The rows of a group lie close to one hidden flat surface of 10 dimensions, which may be shifted away from zero. Surfaces can cross.
In the rows, 128 means zero.
Some rows, each with its group after it:
[172 153 127 103 165 152  59 181 128 133  88 133 152]
q_207
[130 173 125 112 100 115 110 132  72 118 118  79 118]
q_884
[157  77 154 111 137 119 104 157 110 115  79 142 115]
q_498
[151 195 155 118 115 172 114 116 138 143 168 153 108]
q_559
[134  96 150 134 116 153  87 131 126  96 147 125  84]
q_498
[ 81 118 150  96 132 134  82  67 120 190 130 143 146]
q_884
[141  94 164  99  92 121 125 105  66 158 123 116 138]
q_884
[100  97 119  82 169 136 132 142 131 119 119 139 159]
q_437
[ 75 117 159 147 116 172 140 132 167 199 138  84 174]
q_559
[128 140 122  77 109 150 147 149 152 105 117 120 118]
q_437
[150 140 122 146 106 152 159 119 197 137 152 146 106]
q_884
[126 118 143 154 160 138 164 127 132 158 159 148 109]
q_559
[ 97 135 136 158  56 113  96 131  40  66 135 107 125]
q_884
[115 152 111 140 142 168  93 127 133 209 147 162 146]
q_559
[154 119 159  95 136 146 125 111 129 160 142 154  84]
q_498
[153 149 128 159  94  78 174 129  81 132 103 141 182]
q_884
[ 73  68 172  76 110 188  85 135 130 106 136 130 111]
q_884
[132 130  83 132 132 133  94 115 159 119 132 140 106]
q_962
[124 113 123  79 112 118 163 112 122 103 124 170 166]
q_962
[136 128 118 115 161 144 137 166 144 116 123  90 144]
q_884
[177 124  85  96 120 150  94 125 183 134 126 129 132]
q_498
[161 106 153 161 122 121 111 149 127 127 104  64 140]
q_559
[146 174 169 140 141 162 140 148  97 103 165 114  97]
q_437
[102 116 216 159 143 176  68 104 196 113 164  62 130]
q_207
[122 157 113 129 148 117 126 116 112 123 149 117 145]
q_437
[141 117 142 120 127 123 128 125 125 143 122  98 114]
q_498
[ 68 136 142  97 154 120  95 125 126 140 110  73 177]
q_559
[116 149  45 104 122 127  75 113  80 138 146 150 183]
q_962
[172 116 117 134  90  94  88 125 105 120  80 120 115]
q_437
[228 129  91 108  95 129  64 125 156 156  79 106 129]
q_437
[163 144 123 119 127 108 127 111 120 133 117 143  60]
q_437
[ 86 135 141  89  65  80 103  42 110  73 123 120 122]
q_207
[120 148 135  90 117 151  92 140 109 143 113 147 112]
q_884
[ 93 176 121  82 160 135 104 147 110  92 113 176  94]
q_559
[171 139 118 116 124 116 135 114 142 143 120 156 103]
q_207
[116 121  87 168  92 143 164 200 113 135 117 107 151]
q_207
[144 139 116 108 134 135 128 153 130 141 108 136 129]
q_207
[146 139 133 134 114  82 141 132  85 121  92 114 164]
q_884
[ 91 140 176 122 191 126 109 122  66 112 155 114 162]
q_437
[109 139  74  83 130 124  99 100  92  98 153 171 133]
q_962
[ 95  98 129  98 147 119 109  93  94 196 133  62 118]
q_207
[ 67 148  87 163 130 122 137 166  81  94 138 118 153]
q_207
[146 149 174 177 153 123 144 121  74 102 175 140  91]
q_437
[144 115 132 174 100 102 140 141 107 116 114  65 125]
q_559
[116 124 113 117 103 121 119 140  92  90 124 128 117]
q_207
[117  92 122 144 102 121 123  88 110 121 162  68 100]
q_207
[169 150 104  82  61 156 163  96 132 164 166 117 128]
q_962
[105 135 136  81 135 143 205 142 157 138 130 159 173]
q_498
[151 183 162  63 128 164 132 118 198  63 158 124 142]
q_437
[110 197 111  88  97 144 182 120  80  77 195 132 165]
q_962
[133 100 159 155 139  88 120 115 100 101  96 197 115]
q_498
[145 112 160  58  93 151 172 184  53 138  97 155 146]
q_884
[166 141  92 115  92  86 141  77 167 126 109 134 125]
q_962
[150 153 103 160 136 132  87 132  62 203 122 189 129]
q_498
[131 126 110  88 147 143 105 135 145 126 118 154 145]
q_559
[112 162 140 154  85 106 137 133 116  63 121 120 120]
q_498
[131 145 130 127 103 131 155 120 172 111 132 140 115]
q_884
[128 144  79 115 121 131 134 134 173  81 138 112 106]
q_962
[130 153 152 138 125  87 152 133  53 107 112  72 126]
q_962
[207  67 143 174 181 126 133 132 140 134 155 134 156]
q_559
[140 103 147 144 112 100 134 111 146 124  98 162 113]
q_498
[107 150 126  89  71 146 125 130 165 117 114 112 157]
q_498
[131 126 117 110 132 145 113 115 162 147 129 102 106]
q_962
[158 100 175 122 128  68 129 153  72 129  29 156 116]
q_498
[144  90 157 136  91 150 147 126 159 146 131 150 142]
q_962
[121 103 125 158 153 102 144 121 143 104 131  85 142]
q_498
[182 145 116 190  84 106 180 138 173  44 141 179 104]
q_884
[165 102 107 185 121 135 155 148 107 110 169 136 149]
q_559
[ 82 233 134 113  98 136 152 141 193 104 112 143 109]
q_207
[101 155 136 133 158 128 113 117 136 126 140 123 130]
q_207
[167 142 118  93 111 108 144  99 105 152 122 139 124]
q_437
[175  49  97 105 134  95 168  97 107 172 111 186 164]
q_437
[127 114 106 165 108  93 167  75 110 226 130 103 102]
q_559
[140 102 163 135 150  84  96  80 160 153  81 137  96]
q_962
[110  90 225 112 146 158 173 126 219 143 121 174 198]
q_207
[144 153 144 150 132 134  91  75 144 178 160  65 191]
q_559
[129 138  70 109  92 122 146 107 202 130 117 122 228]
q_962
[134 134 134 105 136 110 127  83 140 147 128 113 141]
q_437

New rows, each followed by its group:
[130 149  63 139  84 145 115 106 142 124 167 163 177]
q_962
[134 101 108 151  79 116 115 112 119 149 129 137 154]
q_962
[161 214 143 173 132 161  87 150 113 118 172  67 116]
q_437
[147 104 126 127  53 111  96 140  73 140  79 125 121]
q_207
[137 108 152 110 153 115 139 132 137 120 106 105 111]
q_559
[131 124 163 114  98 125 102  95 140  90 126 136 119]
q_207
[118  85 153 104 124 151 125 168 109  93 116 146 158]
q_207
[137  95 126  72 125 123 137  89 124  83 144 115 128]
q_207
[103 146  94 108 103 150 150 157 157 117 127 128 182]
q_498
[116 115 146 122  81 157  82 132  89 152 121 170 116]
q_884
[116 120 124 166 129 113 133 115 150 133 126 104  90]
q_437
[165  99 118  90 122 109 104 101  79  95 130 148  96]
q_207
[ 98 158 118 131 104 118 152 120 128  86 143 143 108]
q_207
[141 107 111 145  44 142 132 124 149 147 140  56 204]
q_559
[171 116 132 134 177  89  81 126 103 163  88  97 112]
q_559
[147 166 116 133 123 139 143 138 125 139 142 105  68]
q_437
[136 149 102  90 153 131 151 144 137 140 111 136 143]
q_207
[ 96 154  97 131 185 150 142 156 143 138 155  95 190]
q_884
[116 119 113  76 119 155 137 126 125 119 155 116 211]
q_559
[107 183 154 129 181 195 133 185 170 120 168  82 156]
q_962
[199 130 122 139 166  82 173  73 133 136 151 159 134]
q_884
[126 163 137  64 109 121 147 104 111 107 129 130 161]
q_437
[120  99  73 180 164  91 126 146  98 155 105 146 111]
q_559
[181 152  90 135 117 129 114 113 157 155 131 136 145]
q_962
[105 145 113  97 126 129 140 147 115 202  79 125 142]
q_207
[133 187 105 142  99 136 170 155 148 134 131 128 138]
q_884
[103 144 152 135 148 164  92 159 117 136 128 120  85]
q_207
[167 170 164 159 100 144 130 148 152  61 137 121  90]
q_559
[172 159 146 152 140 152 138 118 141 140 180 101 132]
q_437
[133 147 104 163 144 125  83 120 191 187  96 152 146]
q_884
[146 132 127  84 148 149 143 113 126 119 182  43 102]
q_884
[142  88 153 115 128 137 107 120 141 135 119  91 105]
q_498
[152 188 127 122 128 125 105 111 152 111 132 103  67]
q_437
[167 163 138  75 124 118  90  63 119 187 118 101  75]
q_884
[146 113 162 132 122  57 204 103 154 113  78 119 127]
q_498
[138  78 117 112  87 159 164 158 126 186 106 133 116]
q_559
[167 126 189  98 114 140  99 132 163 100 101  53 149]
q_559
[123 141 152 155 107 137 158 128 136 155 138 107 107]
q_559
[200 165 131 114  99  94 169 110 180 157  87 132 105]
q_884
[ 91 157 158 117 147 145 124 113 144 106 148  86 139]
q_437
[137 177 129  94  83 147 156 122  97 139 148 147 111]
q_884
[ 92 121 180 135 124 165 194 156 147 141 152 137  99]
q_559
[163  73 142 124 124 164 117 140  96 130 151 152 101]
q_884
[ 89 140  91 137 123 113 125 111 129 194 109 134 108]
q_559
[174 130 143 105 155 124  73 121  88 137 119 122  81]
q_498
[125 118 112  83 122  76 160  67 131 102 121  98 143]
q_559
[ 68  86 104 129 151  99 169 124 147 133 115 115 146]
q_559
[131 165 163 109 124  86  81  61 115 164  99  69  78]
q_437
[ 94 129 116 206 111 101  80 116 108  96 142 149 121]
q_962
[129 133  88 157 109 154 104 182 142 168  98  49  83]
q_437
[147 180 159 129  83 143 185  96 107 107 194 113 118]
q_559
[156 113 140 115 168  93  95 104 118 133 105  61 159]
q_559
[155 146 127  83 134 114 132 103 113 125 134 142 174]
q_437
[170 130 161 117 166  71 148  94 100 147 102  94  96]
q_498
[105 114 111 161  91 172 103 160 176 168 116 110 169]
q_559
[ 47 184 113 104 137 115 130 143  36 183 119  74  69]
q_437
[ 68 160 132 110 101 143  63 147 131  97  95 110 122]
q_884
[115 175 105 156 107 146 138 177 118 113 125 167 150]
q_884
[174  78 130  33 176 111 116  93 123 187  91 133 122]
q_559
[ 57 120 173 119  94 120 153  98 131 146 113 143 140]
q_207
[138 148  98 132 133 104 135 129 156  91 116 114 137]
q_962
[107 193 100 163  86 141 151 109 202 169 140 122 146]
q_884
[113 179 103 114 141 151 102 132  95 149 155  90 122]
q_884
[105 192 114 133 103 143 127 135 212  80 131 162  99]
q_884
[173 144  72 132 123  94 163 106 191 161 110 103 171]
q_498
[167  60 114 133  88 123 108 124 139 200  84 123 133]
q_962
[137  81 146  78  99 204  99 159  54 123 179  43  72]
q_884
[130 126 168 109 120 152 181 151 126 118 138 128  50]
q_437
[145 168 134 143  82 123 144 118 118 114 146 134 100]
q_498
[151 110 120 154 110 131 126 142 148 189 106 122 151]
q_884
[102 128 137  91 100 100 182 111 122  68 115 169  80]
q_437
[109 119 154 148 174 126 152 110 110 120 168 135 151]
q_437
[ 92 124  93 101 112 124 103  82 187 125 134 111  94]
q_962
[179 174 199 164 146 106 108  70 136 104 159 126  37]
q_437
[108 156 141 107 156 118 129  93 160 114 134 160 183]
q_962
[147 141 146 101 127 152  65 130 170 177  90 108 131]
q_559
[126 139 109  83  75 150 155  87 129 118 183 164 124]
q_962
[179  90  80 167 180  81 137 108 136  94 142 157 147]
q_559
[231 132 146 123 113 139  81 125 146 123 119 118 146]
q_437
[121 134 144  71 116 167 133 129 125  71 161  96  86]
q_884
[ 47 110 145 103 119 125 163 145 135 120  99  98  52]
q_437
[141 124 138 134 112 112 111 118  78 111 122 176  90]
q_207
[ 87 120 132 123  64 101 148  98  97 192  96 117  95]
q_207
[137 128 135 128  93 149 201 149 152 128 147 124 150]
q_884
[126 127 151 116 170 113 148 109 115 125 146  58 112]
q_498
[172  88  83 150 131 161 108 162 186 107 137 197 171]
q_559
[105  94 118  98 150  92 185  41 128 177 158 102 148]
q_207
[119 164 144  59 166  79  88 145  90  57  57 104 127]
q_884
[137 174 106 125 137 122  87 160 133 124  85 134 121]
q_884
[183 107 118 107 107 159  87 170 135  94 108 134 110]
q_498
[162 135 144  95 142 114  90  18 120 185 160 139  78]
q_884
[132 144 145 162  58 124 150 135 114 123 131  57 124]
q_559
[ 99 170 116 163  98 104 166  90 121 150 150 114  93]
q_559
[113 125 103 154 137 139  71 111 145 118 147 167 116]
q_962
[201 107 108 187 140 113 105 113 168 147 118 195 104]
q_884
[107 134 103 157 158  99 109 116 137 108 124 109 153]
q_559
[136 108 152 136 128 139 145 122 172 130 128 112 143]
q_559
[163 165  97 106  86 111 128 136 132  43 121 154 161]
q_437
[140 126 123 118 107 108 148 128 107 106 123 100 125]
q_559
[101  68 163 139  82 162 145 169 124 118 118 109 153]
q_207
[ 81 166 110 202 101 112 175  94 173 141 165 136  99]
q_559
[166 169 164 155 127 148 165 127  97 130 179 153  72]
q_559
[132 164  84  84 185 155 131 152 123 135 160  84 162]
q_498
[ 91  98 135 115  95 157 175 181 151 144 107 106 155]
q_207
[156 126 100 102 121 141  96 139 155 177 101  83 139]
q_437
[138 129 116 136 148  69 225  87 187 187 113 107 188]
q_498
[135  85 114  70 106 139 144 127 106 115 133 164 115]
q_962
[108 115 214 122 180 135 177  74 142 136 189 125 135]
q_437
[105 155 125 122 149 118 133 151 154  49 119 127 141]
q_884
[114 116 128 147  99 142  92  95 107 122 174 109 100]
q_884
